There are 4 nested groupings, the coarsest first. Each group lies inside one group of the grouping before and may be the whole of it. The rows also spread widely along 13 directions, which tell nothing about the answers.
In the rows, 128 means zero.
Known rows, each followed by its group in each grouping:
[138 138 139 190 152  83 119 149  93 144 116 120 149 156 112 161 106 107
 128  64 150 146 149 151  95 110 157 147 154 113 129 122 205 143 164 166
  91 104] | zesik j118 kefol Fudil
[145 114 158 173 125 121 136 120 136 148 180 136 161 153 123 127 120 136
 130 134 142 118  92 133 146  98 107  95 107 146  87 144 105 121 147  80
 122 138] | Nuda j231 Vur nazom
[ 85 102 125  96  78 153  87 177 149 111  93  74  69 101 141 125 159 168
 125 106 167  90 103 139 132 129  96 135  87 107 133 162 167  76 153 121
 111 137] | zesik j412 rup sopa
[ 95  76 164 137  80 121 128  96  89 121 135 128 100 124 145 177 179  97
 147 170 163 118 123  91 120 177 128 135 120 158 140 124 139 128  82 103
 108 122] | Nezi j286 divek sirag
[183 112 173 148 137  80 147 105 125 159 166 107 164 117 106 140 101 110
 158 146 114 159 161 130 141 104 138 115 167 178  86 131 111 157 133  87
 106  69] | zesik j118 votir Rala
[134 106 114  99 113 176 114 142 163 134 168 149 159 111 125  76 116 105
 143 142  86  98 156 120 133  90 144 113 130 131  79 168 102 156  87 149
 114 195] | Nuda j848 filem mubud
[185  65 143 132 120  44 121 121 157 165 191 153 148 118 128 137 122 105
 124 181 120 179 140 147 130  29 158 108 164 225 107 128 111 148 158  24
 111  98] | zesik j241 govo val
[155 105 138 142 140 156 133 129 142 124 162 181 171 143  91 125 117 110
  98  65  87 115 165 123 141 110 106 162 134 120 108 135 119 182 112 124
 133 177] | zesik j118 kefol Gedug
[138  96 147 124 129 113 105 131 149 147 145 125 129 126 131 142 143 113
 125 134 100 138 146 126 106  99 139 112 136 152 122 126 134 144 136  90
 121 125] | zesik j904 Mut Laku
[107 100 140 116  95 119 118 118 138 130 109 107  94  94 126 130 157 172
 135 136 180 111 122 138 148 130 103 139  94 128 156 164 135  95 148 113
 103 129] | Nuda j231 Vuf los
[166  77 148  94 106 122 117 164 168 121 101 108 131 102 107 127  97 102
 112 104 118 182 170 179 143 123 135 158 182 152 146 127 125 151 120 121
  84 114] | zesik j904 zad mab
[117 116 152 139 135  91 131 113 106 140  73 131 123 110 126 153 133 125
 134 144  92 156 174 133  87 146 145 116 171 142 173  84 130 153 124 110
 130  85] | zesik j118 vuta Vafa
[136  92 154 131  86 167 170 129 124 109 125 134 141 109 114 112 104 132
 150 135 127 110 137 113 166 161 100 151 147 142  97 129  83 147  68 131
 123 133] | Nezi j526 zefom Nafiv
[175 105 162 168 118  73 136 131 133 156 138  96 153 126 121 128  95 156
 153 146 116 146 148 169 153  94 135 110 174 172 128 116 112 108 151  80
 108  72] | zesik j241 govo fugat
[ 87  85 109 129  85 118  98 176 134 108 132 131  94 124 127 108 142 174
 126 106 116  89 148 178 146  77 149 145 142 149 187 122 165  72 140 112
 105 167] | Nuda j601 fenok pofef
[100 112 147 166 118 102 116 143 106 116 117 138 110 143 128 171 146 126
 106  82 150 137 127 132  94 128 123 135 131 125 147 108 183 130 154 117
 112 118] | zesik j241 Ruru kalaf
[139  88 136 117  95 129 124 142 135 129  84  93 126 108 138 119 115 131
 139 148 141 140 137 158 153 147 121 134 151 138 148 125 105 111 111 123
 104 118] | Nezi j286 divek fimek
[174 100 160 109 131  99 133 129 123 147  85  71 120 105 119 152 112 134
 130 107 113 168 185 153 134 141 130 164 168 152 131 123 122 146 141 111
 106  65] | Nezi j286 dima sezi
[114 124 177 117  94 156 175 117 108 114 123 105 110  81 116 113 107 163
 200 164  79 101 166  86 149 154 111 114 169 155  86 115  83 143  79 123
 140  80] | Nezi j526 Zap tet
[147 123 154  78 122 102  96 131 147 137 146  33  91  60 136 123 148 160
 179 151 110 145 194 143 151 106 135  98 147 146 108 165 136  90 182 110
  84  72] | Nezi j729 dekom Sune
[152  65  76 160 111 116 108 131 139 209  60 167 167 162 164 103 123 122
  89 150 173 107  62 132 106  91 129 158  73 134 148 150 111 140 113 114
 156 174] | zesik j241 Kon roke
[136 113 149 118 101 114  80 151 139 140 106  23 100 105 167 129 139 130
 161 155 144 142 152 163 140 137 148  98 142 134 135 143 144  68 148 122
  73  85] | Nezi j286 vasa zunem
[144 124 142  78 145 137  94 147 177 146 139  91 110  97 127 121 139 150
 132 102  68 127 169 114 113  74 116 109 118 129  80 153 130 149 173  98
 133 110] | zesik j904 Gup zuf
[125  93 126 132  97 100 117 124 127 140  89 108 122 106 160 121 129 132
 149 206 156 151 123 159 133 135 136  89 148 153 170 116  92  96 125  96
 110 115] | Nezi j286 dima rosu
[137 116 164 167 104 112 137 125 122 117 167 107 128 120  98 128 121 183
 162 123 123  97 150 148 180 122 101 128 144 142 130 139 125  86 140 100
 116 109] | zesik j412 rup paf
[137 115 135 138 113 138 140 139  98 148 105  97 135 126 121 138 121 114
 150  83 164 106 131 105 115 149 129 176 117 105  81 169 169 149 114 193
 102 119] | Nezi j729 dekom Pakom
[ 78 106 125 167  99 126 117 126 131 112 150 186 126 129 144 112 152 161
 140 186 106 101 110 128 131 107 113  60 126 145 170  95  91  98 127  66
 152 167] | zesik j241 Kon reton
[ 87 122 135 193 112 108 135 105  98  86 163 197 147 117 105 122 141 136
 164 162 119 118 180 157 150 141 144  92 177 129 206  93 129 105 110 140
 106 170] | zesik j118 vuta rig
[138  91 158 140 116 112 132 116 127 147  99 138 137 134 121 154 133 125
 103 128 131 138 117 125 126 139 102 132 125 150 143 111 105 149 124  70
 139 110] | zesik j118 kefol Gedug
[136 104 153 108 111 122  71 106 109 161  41  44 100  81 173 149 160  84
 156 149 138 155 200 137  92 208 185 147 142 110 180 148 170 116  92 190
  61  82] | zesik j241 Kon roke
[145 123 119 128 169 111 125 101  93 190  71 117 131 126 136 154 142 123
 132  96  98 117 171  83  61 124 149 175 114 110 115 140 163 190 134 168
 148 105] | Nezi j286 divek sirag
[112 126 143 113 125 147 115 151 144 118  57 106 117  98 121 124 116 140
 129 110 107 148 158 154 108 160 118 117 158  97 168 110 127 138 132 153
 116 117] | zesik j904 zad mab
[120  77  85 105 122 101 115 132 134 179 103 161 118 115 158  97 146 156
 131 182  65 106 146 119  87  52 156 127 134 168 155 120 110 132 135  87
 171 146] | Nezi j729 dekom Sune
[125 138 165 138 129 130 126 107 114 154 113  98 132 109 132 144 133 106
 175 147 126 120 146  85  91 159 140 105 127 118  95 142 143 158 106 162
 113  97] | zesik j904 Mut Laku
[127 114 120 164 113 115 138 105 126 142 130 167 166 114 125  98 108 114
 160 179 172 132 127 146 131 122 152 109 143 127 148 152 116 129 104 167
  93 165] | Nuda j231 Vuf los
[ 99 111 121  96  94 168  77 123 151 123  73  91 108  78 150 109 169 122
 137 149 181 113 142 140 144 182 110 117  87  76 173 172 134  94 115 169
  81 164] | zesik j118 kefol Fudil
[122 125 136 128 135  83 124 127 118 126 117 148 120  85 128 127 117 115
 160 154  80 166 203 134  81 103 176 100 198 148 146 102 148 156 136 140
 106  97] | zesik j241 Ruru kalaf
[101  99  87 128 111 150 102 168 149 120 109 145 118 128 151  94 138 158
 113 126 122 105 121 154 125  84 125 114 121 115 153 121 127 100 147 122
 135 184] | Nezi j526 zefom Nafiv
[107 121 117 162 145 111 112 154 127 114 149 152 132 151 127 135 136 148
 116 105 100 131 134 153 113  74 126  94 147 126 143  95 141 119 179  98
 137 155] | Nezi j286 divek fimek
[106 133 136 123 102 121 145 126 135  95 101 145 116  67 103 113 121 156
 156 142 180 147 142 138 155 151  94 102 139 107 144 140 110 129 142 148
 102 129] | zesik j241 Kon roke
[ 97 105 154 115  52 148 136 195 161  66 154 118 116  94 119  80  91 155
 170 176 116 116 118 166 189 105 108  67 177 164 113 108  86  76 109  81
 101 134] | zesik j118 kefol Gedug
[141 124 167 158 125 124 124 115 113 140 149 127 155 121 140 137 117  70
 165 159  95 149 164 104 102 148 166  91 169 147  90 120 124 164  83 140
 100 106] | zesik j241 Kon roke
[188  92 158 180 133  71 140 131 136 166 138  89 171 162 128 139  92 155
 130 155 119 156 109 178 168  90 115  99 164 181 121 101  75 106 165  36
 130  76] | Nezi j286 divek sirag
[127 139 136 128 117 118 112 133 142 110 173 117 141  87 109 109 120 105
 163 130 179 146 155 154 152 118 146  90 147 117 107 171 150 124 144 171
  53 153] | Nuda j601 fenok pofef
[153 101 166 144 106 103 141 123 121 134 146 115 137 115 103 137 115 142
 150 121 131 120 153 136 166 120 116 150 145 162 120 137 126 128 123  98
 109  97] | zesik j118 kefol Gedug
[138  97 121 135 129 118 120 117 133 140 143 174 135 118 110 126 146 147
 116  95 102 109 170 124 123  88 125 165 123 131 146 140 143 154 138 119
 135 157] | zesik j241 govo val

New rows, each followed by its group in each grouping:
[164 122 171 140 134  80 135  92 127 147 157 117 144  90 113 143 124 123
 163 156 122 162 179 126 129 118 138 100 164 159 110 134 116 154 144 104
  99  77] | zesik j241 govo fugat
[130 114 121 124 139 117  97 149 151 134 130 137 146 121 134 123 129  88
 117 134 113 161 145 145  96  94 147  89 148 132 120 123 138 149 145 117
 107 144] | zesik j118 vuta Vafa
[124 127 143 179 118  92 118 127 112 123 107 103 144 125 115 139 119 135
 139 110 206 147 133 190 153 157 138 120 149 107 184 136 158  91 151 163
  61 127] | Nuda j601 fenok pofef
[121  86 155 162  96 112 115 135 129 125 148 140 140 141 133 142 132 101
 139 159 141 137 122 144 126 130 144 104 152 157 148 113 131 116 106 104
 101 138] | zesik j904 Mut Laku
[117 105 106 131 110 169 111 170 155 129  59 127 138 128 124  94 106 155
 113  92 125 106 125 169 134 134 108 149 127  85 171 132 127 117 121 166
 126 172] | zesik j904 zad mab
[107 136 121 116 141 120 118 164 156 108  92 130 122 102 110 112 114 160
 109  93 113 154 154 180 122 103 122  92 164 108 166 106 122 127 178 121
 113 140] | Nuda j601 fenok pofef
[138 104 156 143 105 165 115 143 137 132 124  75 145 141 143 128 131 123
 133 123 128 115 117 139 154 165 104 109 128 112 107 139 104 103 114 122
 106 131] | Nezi j729 dekom Pakom
[115 115 133 138 113 118 119 144 150 118 107 141 134 114 126 113 115 142
 139 149 129 143 134 159 130 114 123  91 158 124 158 113 113 119 140 121
 116 135] | zesik j904 Gup zuf
[120 102 133 148 137 124 122 148 120 147  87 144 128 151 120 144 127 145
 108  80  69 111 154 131  84 112 136 158 146 127 161  94 153 153 130 122
 152 128] | zesik j904 Mut Laku
[167 117 125 141 122 118 112 149 136 173 102  47 137 118 158  91 100 165
 169 152 121 112 137 155 146  94 148 118 136 138 104 148 120  87 146 132
 110  91] | Nezi j526 zefom Nafiv
[127 132 137 144 150  93 104 102 121 139 154 144 136 105 121 138 147 115
 153 142 106 141 192 128 110 106 157 103 148 130 147 132 154 141 150 132
 103 125] | zesik j118 kefol Fudil
[142  95 140 133 130 101 145 116 134 181  79 138 136 128 129 129 118 160
 133 158  78 116 126 109  98 104 121 126 135 161 137 103  91 159 122  76
 175  94] | zesik j904 Mut Laku
[122  92 119 125 158  91 118 140 132 150 103 172 114 143 113 158 148 162
  67  69  62 137 154 134  80  60 117 155 134 155 167  85 143 165 183  48
 179 122] | zesik j118 votir Rala
[ 95  82 120 129 109 131 111 155 158 110 135 186 125 137 132 123 138 118
  85 136 113 145 116 159 107  86 134 105 145 149 165 103 116 127 133  79
 124 183] | Nuda j231 Vuf los
[118 126 103 153 141 144 125 150 133 141  60 152 150 134 126  95 101 152
 119 115  78 112 145 154  92 121 131 121 154  92 167 104 116 140 125 155
 154 155] | zesik j412 rup sopa
[104 133  91 158 125 130 127 137 107 144 131 143 136 130 133 101 130 162
 165 127 140  71 120 109 119  86 131 130 102 103 111 155 154 120 142 172
 138 169] | Nezi j286 divek sirag
[121 139 115  87 156 130 120  81 156 121 158 160 116  60 104 119 170 157
 137 132 149 143 169 104 140  96  86  97  97 102 118 169 108 159 188 121
 132 160] | Nezi j526 Zap tet
[119 120 134 147 113 116 135 139 116 117 113 109 124 116 121 123 121 166
 158 132 129 117 147 152 151 127 118 121 152 124 149 119 123 101 142 132
 116 120] | Nezi j286 divek sirag
[169  91 136 118 100  83 112 115 131 163 142  68 119  89 141 124 127 121
 171 171 203 148 132 141 162  97 147 137 125 168 101 183 143 102 146 123
  74  89] | Nezi j526 Zap tet
[157 141 176 116  93  78 151 135 125 136 157  45 104  56 107 117  98 178
 224 152 158 122 161 119 165  94 125 112 150 168  52 175 147 107 162 126
  82  30] | zesik j241 govo fugat
[131  55 131 138  98  94 103 137 149 114 149 162 115 130 127 137 152 147
  92 123 109 137 159 175 152  87 125 147 148 173 197 105 126 101 143  50
 118 149] | zesik j241 Ruru kalaf
[105  92 129 167 100 139 104 135 120 153  89 135 144 155 162 122 137 115
 125 166 120 100 105 133 110 143 138 106 123 129 164 109 118 109  87 110
 131 148] | zesik j118 kefol Fudil
[103 152 167 192 145 115 122  95  96 107 156 148 151 127 117 158 139  87
 155 128 154 157 166 141 103 171 158  87 165  98 156 124 162 135 126 182
  69 142] | Nuda j231 Vuf los
[106 122 140 121 117 123 135 152 124 137  95 135 114 105 136 122 116 140
 149 135  74 124 147 104  71 101 143 102 158 141 106 101 134 158 125 120
 146  99] | zesik j241 govo fugat
[160 127 150 131 152 165 108 116 128 148  96  87 154 119 117 129 132 119
 124  65  74 112 209 133 131 174 127 166 134  86 136 143 137 151 107 176
 109 128] | zesik j118 vuta rig
[159  98 140 110 121 102 119 144 157 135 128 119 127  93 118 116 115 146
 132 126  91 151 178 157 135  80 137 126 168 158 131 125 117 136 152  91
 112 104] | zesik j241 govo val
[113  94 151 161  78 137 131 141 129 103 152 140 141 129 131 108 114 119
 152 162 152 125 120 170 159 141 139 104 157 143 149 127 114  89  97 129
  82 157] | Nuda j231 Vur nazom
[148 143 120 152 109 133 105 166 176 124 175  96 166 104 134  57  88 155
 182 168 147 119 123 178 177  72 127  40 146 113  91 163 104  74 163 138
  84 152] | zesik j241 govo fugat
[117 124 147 175 133 135 144 135 108 122 142 170 140 150 105 140 123 159
 123  74  78  99 150 115 120 117 108 140 138 125 127 103 133 151 128 114
 152 138] | zesik j241 Kon reton
[136 135 102 169 171  98  94 121 121 161 158 158 144 141 121 133 151 143
 119  68 114 105 167 124  87  54 150 144 106 102 130 153 196 146 191 153
 128 159] | zesik j241 govo val
[168 115 116  98 149 120 118 141 154 180 137 113 139 107 116 108 123 151
 129  95  76 103 160 101 119  50 119 151 103 147  64 167 132 168 159 104
 150 118] | zesik j118 vuta rig
[ 86 133 126 143 131 123 120 118 120 135 105 148 111 115 126 134 154 163
 137 136 126 101 122 107  94 123 106  99 106 105 143 128 136 132 154 119
 154 136] | zesik j412 rup sopa
[107  95 162 168 105 113 135 107  94  99 108 142 129 132 126 172 145  99
 130 141 159 160 147 153 136 196 127 124 171 130 193  89 126 126 100 128
  94 130] | Nezi j286 divek fimek
[ 74 116 117 122  56 108 167 185 129  98 138 157  89  78 120  72  90 197
 199 184 123  81 105 110 138  48 119  92 152 176  84 124 123 104 129 104
 144 115] | zesik j241 Ruru kalaf
[ 69 119 110 134 113 122 104 155 147 109 147 178 111 118 140 111 149 140
 130 177 100 121 111 127  88  76 131  47 137 136 141 103 124 113 154  83
 150 166] | zesik j412 rup paf
[121  98 163 131 116  85 129 117 127 125 182 141 114 114 109 155 146 132
 133 135 115 139 153 129 134  93 137 110 150 186 125 120 129 139 143  58
 111 112] | Nuda j601 fenok pofef
[ 88 129 153 116 104 159 154 129 129  96 150 163 128  99 104 119 126 125
 153 142 107 114 145 104 123 140 114  92 146 129  95 127 103 162  96 131
 125 155] | Nuda j848 filem mubud
[188 123 170 183 155  74 144  80  77 181  80  60 148 125 125 158 108 151
 166 118 118 147 201 151 132 167 157 168 174 136 159 116 138 129 133 153
 103  38] | Nezi j526 zefom Nafiv
[135 122 171 136 132 120 106 126 144  71 229 145 127  99  93 148 148 111
 138  91  91 163 222 153 164 115 133 107 178 142 124 127 145 131 153 110
  74 143] | zesik j241 Kon roke
[188  99 169 148 167  93 132  87 136 161 186 153 159 138  91 172 143 128
  96  70  74 146 187 114 124  90 111 157 136 159 103 127 123 190 160  62
 140 109] | zesik j241 govo fugat
[114 116 145 163 134  80 121 125 101 136  98 135 119 134 120 166 138 141
 120 104 135 139 146 144 102 122 132 135 140 133 174 102 166 128 161 107
 124 101] | zesik j118 kefol Gedug
[162 107 145 116 121  90 110 124 141 157  97  78 131  91 127 133 117 113
 157 147 155 163 159 151 122 128 153 130 153 140 136 152 145 131 140 145
  80  86] | zesik j904 Mut Laku
[155  90 139  84 109  97 166 120 122 143 116 128 106  79 103 129 114 154
 154 135 111 134 175 104 139  97 118 177 149 181  97 141 110 173 125  98
 139  85] | Nezi j286 dima sezi
[121 128 143 112 115 145 122 125 130 114 143 130 123  83 110 107 124 131
 185 123  93 107 204 116 131 128 148 138 158 116 120 152 148 145 101 186
 101 139] | zesik j904 Gup zuf
[122  94 133 129 108  77 112 130 119 116 114 140 117  99 123 143 134  97
 137 145 158 178 171 172 116 123 168 128 178 152 189 115 162 121 136 131
  75 118] | zesik j118 votir Rala
[131 114 130 144 117 125 121 134 124 142 124 124 148 120 125 111 111 109
 148 125 132 121 152 144 123 126 164 130 152 129 130 143 142 138 102 166
  88 146] | Nuda j601 fenok pofef
[121  98 136 151 109 137 127 159 120 133 119 135 132 149 118 127 116 143
 122  87  97  90 138 129 128 108 124 162 134 137 125 120 148 131 111 116
 134 136] | zesik j118 kefol Fudil
[124 145 123 133 151 133  95 117 133 137 146 104 127 112 141 127 156 137
 143 125 133 121 151 124 119 115 118  87 103  97 115 156 137 119 174 134
 116 145] | Nezi j286 dima rosu
[124 101 154 121 127 105 113 104 125 131 170 129 114 113 127 169 177 110
 120 130 146 151 144 111 122 123 115 112 120 146 119 142 139 137 160  84
 111 124] | Nezi j729 dekom Sune
[158  94 171 141 117  68 108  92 111 154 109  89 117 100 137 172 148 109
 142 152 160 178 169 144 125 159 150 136 151 161 165 133 144 124 135 105
  76  64] | zesik j241 Kon reton
[132  99 145 165 113 112 117 124 128 142 102 131 149 138 137 131 117 117
 142 154 134 140 135 157 124 142 145 113 161 134 169 112 120 120 110 129
 108 124] | zesik j904 Gup zuf
[144  92 151 156 116 113 115 143 119 154 138 113 137 148 126 141 116 122
 144 110  92 113 152 133 113 104 156 157 150 159 125 127 160 134 111 121
 117 111] | zesik j904 zad mab
[ 82 132 116 156 121  97 133 137 117 123 121 159 122 111 121 104 124 182
 158 153 112 104 142 151 120  85 145  84 155 136 173 106 128 106 152 119
 131 143] | Nuda j601 fenok pofef
[151 130 117 154 123 116 126 134 124 188  83  65 145 127 157  88 101 187
 178 174 129  85 106 135 140 102 123  99 108 125 107 148  97  90 144 124
 146  96] | Nezi j286 dima sezi
[131 128 155 126 133 162 123 135 130 142  90  95 135 126 120 151 140 110
 106  69 142 119 121  99 113 170  86 142  92  91  87 149 141 164 125 141
 122 119] | zesik j118 vuta rig
[127 113 121 151 113 132 152 134 120 129 120 154 154 128 119 113 104 125
 149 142 152 120 109 122 138 124 112 122 136 125 107 131 107 148 111 144
 129 151] | Nezi j286 divek fimek
[165  97 129 130 114  97 112 103 139 120 148 106 139  87 112 118 133 138
 159 147 178 153 182 185 196 131 129 140 153 132 172 163 124  95 148 145
  65 138] | Nezi j286 divek fimek
[107  99  82  39 106 175  75 171 191 145 107 101  88  80 143  76 161 163
 107 102 122  80 126 121 127  67 108 137  61 110 104 194 136 121 154 123
 126 188] | Nuda j601 fenok pofef
[167 110 143 153 132 129 135 114 122 175  98 120 170 135 123 117 102 126
 139 124  99 107 151 125 130 133 131 152 134 128 120 137 109 156  97 137
 132 118] | zesik j118 kefol Gedug
[144  93 128 120 101 102 121 125 128 175  71 104 124  93 153 109 117 136
 162 179 121 122 147 125 103 115 158 134 142 151 139 135 124 132 108 130
 120  91] | zesik j241 govo val
[124  86 154 145 137 101 134  98  97 121 131 163 111 130 109 182 161 123
 102  89 115 154 176 124 112 130 128 168 154 152 169  97 150 160 138  97
 132 117] | Nezi j526 Zap tet
[138 100 143 126  98 148 144 127 149 139 117 139 145 107 122 107 117 140
 136 144 128 112 119 114 140 131  94 117 121 132 104 139  86 148 103 106
 135 135] | zesik j241 govo fugat
[155  95 140 143 102 163 127 105 135 152  82 131 176 114 141 100 111  92
 143 161 136 123 145 134 137 185 133 135 143 106 145 142  86 149  53 170
 102 152] | zesik j241 govo val
[146  95  95 129 129  83  68 159 159 181  46  90 131 123 172 115 127 130
 100 147 160 167 113 190  86  85 158 100 131 123 182 128 147  97 184 113
 103 116] | zesik j241 govo fugat
[105 130 139 133 121 131 133 181 126 115  78 114 119 126 116 133 102 139
 119  77 124 137 123 144 100 120 115 122 152 114 120 102 152 139 152 130
 126 105] | zesik j118 votir Rala
[120  80 168 130  67 133 155 130 129 127 146 139 124 116 123 123 117 133
 172 176 116  97 117  94 147 127 116 129 140 181  95 129  97 139  67  88
 133 111] | zesik j904 Gup zuf
[102 117 154 138 131 103 152  70  75 114 160 172 110  99 101 181 176 114
 157 123 145 127 180  73 109 155 125 155 127 132 130 135 159 180 119 144
 119 128] | Nezi j286 divek sirag
[148  87 116 120 128 121 126 123 133 167  90 150 135 121 119 109 121 166
 134 111  61  93 181 124 115  90 139 189 139 142 156 131 125 154 110 131
 159 132] | zesik j904 Gup zuf
[140  99 160 113 120 121 127 124 131 159  67 100 117 108 137 146 131 132
 121 125  94 142 151 114  92 143 122 133 141 141 127 111 117 159 120  99
 135  76] | zesik j241 govo fugat
[153 126 139 125 131 100 139 126 124 128 148 112 132  98 104 129 114 143
 158 116 146 143 166 139 151 104 123 134 146 136 104 152 135 137 160 134
 102 112] | Nezi j286 dima sezi
[126 118  75 116 147 120  94 143 132 183 135 128 118 125 157  98 146 163
 143 134  94  76 136 101  87  29 145 124  83 133  94 164 151 129 171 119
 162 155] | Nezi j286 dima rosu
[145  99 187 150 109 114 119 120 125 151 102  67 127 133 146 156 129 120
 129 145 150 153 116 154 131 167 126 111 133 146 132 126 117 102 126  91
  90  79] | Nuda j231 Vur nazom
[148 125 137 137 154 118 122 114 133 136 153 122 136 112 114 123 131 159
 140 111  91 133 182 138 142  91 123 119 151 132 128 128 118 133 166 111
 129 121] | Nezi j526 Zap tet
[122 122 129 135 120 108 126 117 151 125 111 135 135  91 119 105 119 160
 140 162 169 151 131 171 148 119 115  92 138 120 168 143 102 106 159 125
  98 139] | Nuda j231 Vuf los
[143  93 142 159 109 116 109 133 132 130 128 116 139 140 114 138 132 149
 113  95 159 116 134 170 173 127 105 156 118 126 167 140 139  94 144 106
 102 141] | zesik j118 kefol Gedug
[134  94 120 143 128 128 153 152 121 148  26 135 134 140 126 115  88 175
 103 106  79 134 137 163 115 121 118 157 174 135 178  70  90 138 126 106
 170 106] | Nezi j526 Zap tet
[142  93 140 135 105 133 134 145 135 128 107 115 138 131 130 124 112 132
 123 133 133 138 123 155 149 133 110 127 146 141 131 119  94 124 120 101
 121 127] | Nezi j286 dima sezi
[168  82 139 149 129  92 126 119 122 135 157 131 147 137 110 152 129 115
 119 104 137 151 166 158 155 110 137 167 156 155 143 132 140 136 139 110
  97 130] | Nezi j286 divek sirag
[188  70 148 169 133  66 144 115  95 194 155 119 150 169 128 158 115 136
 132 122  87 117 149 119 125  69 152 183 143 207 102 122 131 149 127  61
 149  81] | Nezi j286 dima sezi
[103  93 116 101  88 127 128 174 164 103 131 154 114  97 121  85 116 165
 138 164  81 118 138 154 147  66 115  93 157 166 137 105  94 111 131  67
 141 148] | zesik j118 vuta Vafa
[138 111 136 123 121 131 127 140 126 137 127 111 138 119 133 129 120 102
 148 135 119 139 144 119 116 122 141 122 149 136  93 135 128 151 116 139
 109 122] | Nezi j286 divek sirag
[100  64  92 100  95 142  92 144 153 159  56 144 107 129 158 119 167 138
  76 135 152 105  83 131 103 111 103 147  71 125 177 135 121 120 127  83
 155 171] | zesik j118 votir Rala
[109  59 186 165  65 112 139 123 105  98 141 144 111 143 126 179 148 109
 116 132 148 134 123 132 144 171 113 149 152 178 162  94 131 118  81  66
 104 110] | zesik j241 Ruru kalaf
[128 105 157 161 134  99 141 106 105 131 126 146 134 131 124 159 130 114
 131 139 121 163 151 133 114 132 138 115 172 153 150  91 120 150 128 101
 125 103] | Nezi j526 Zap tet
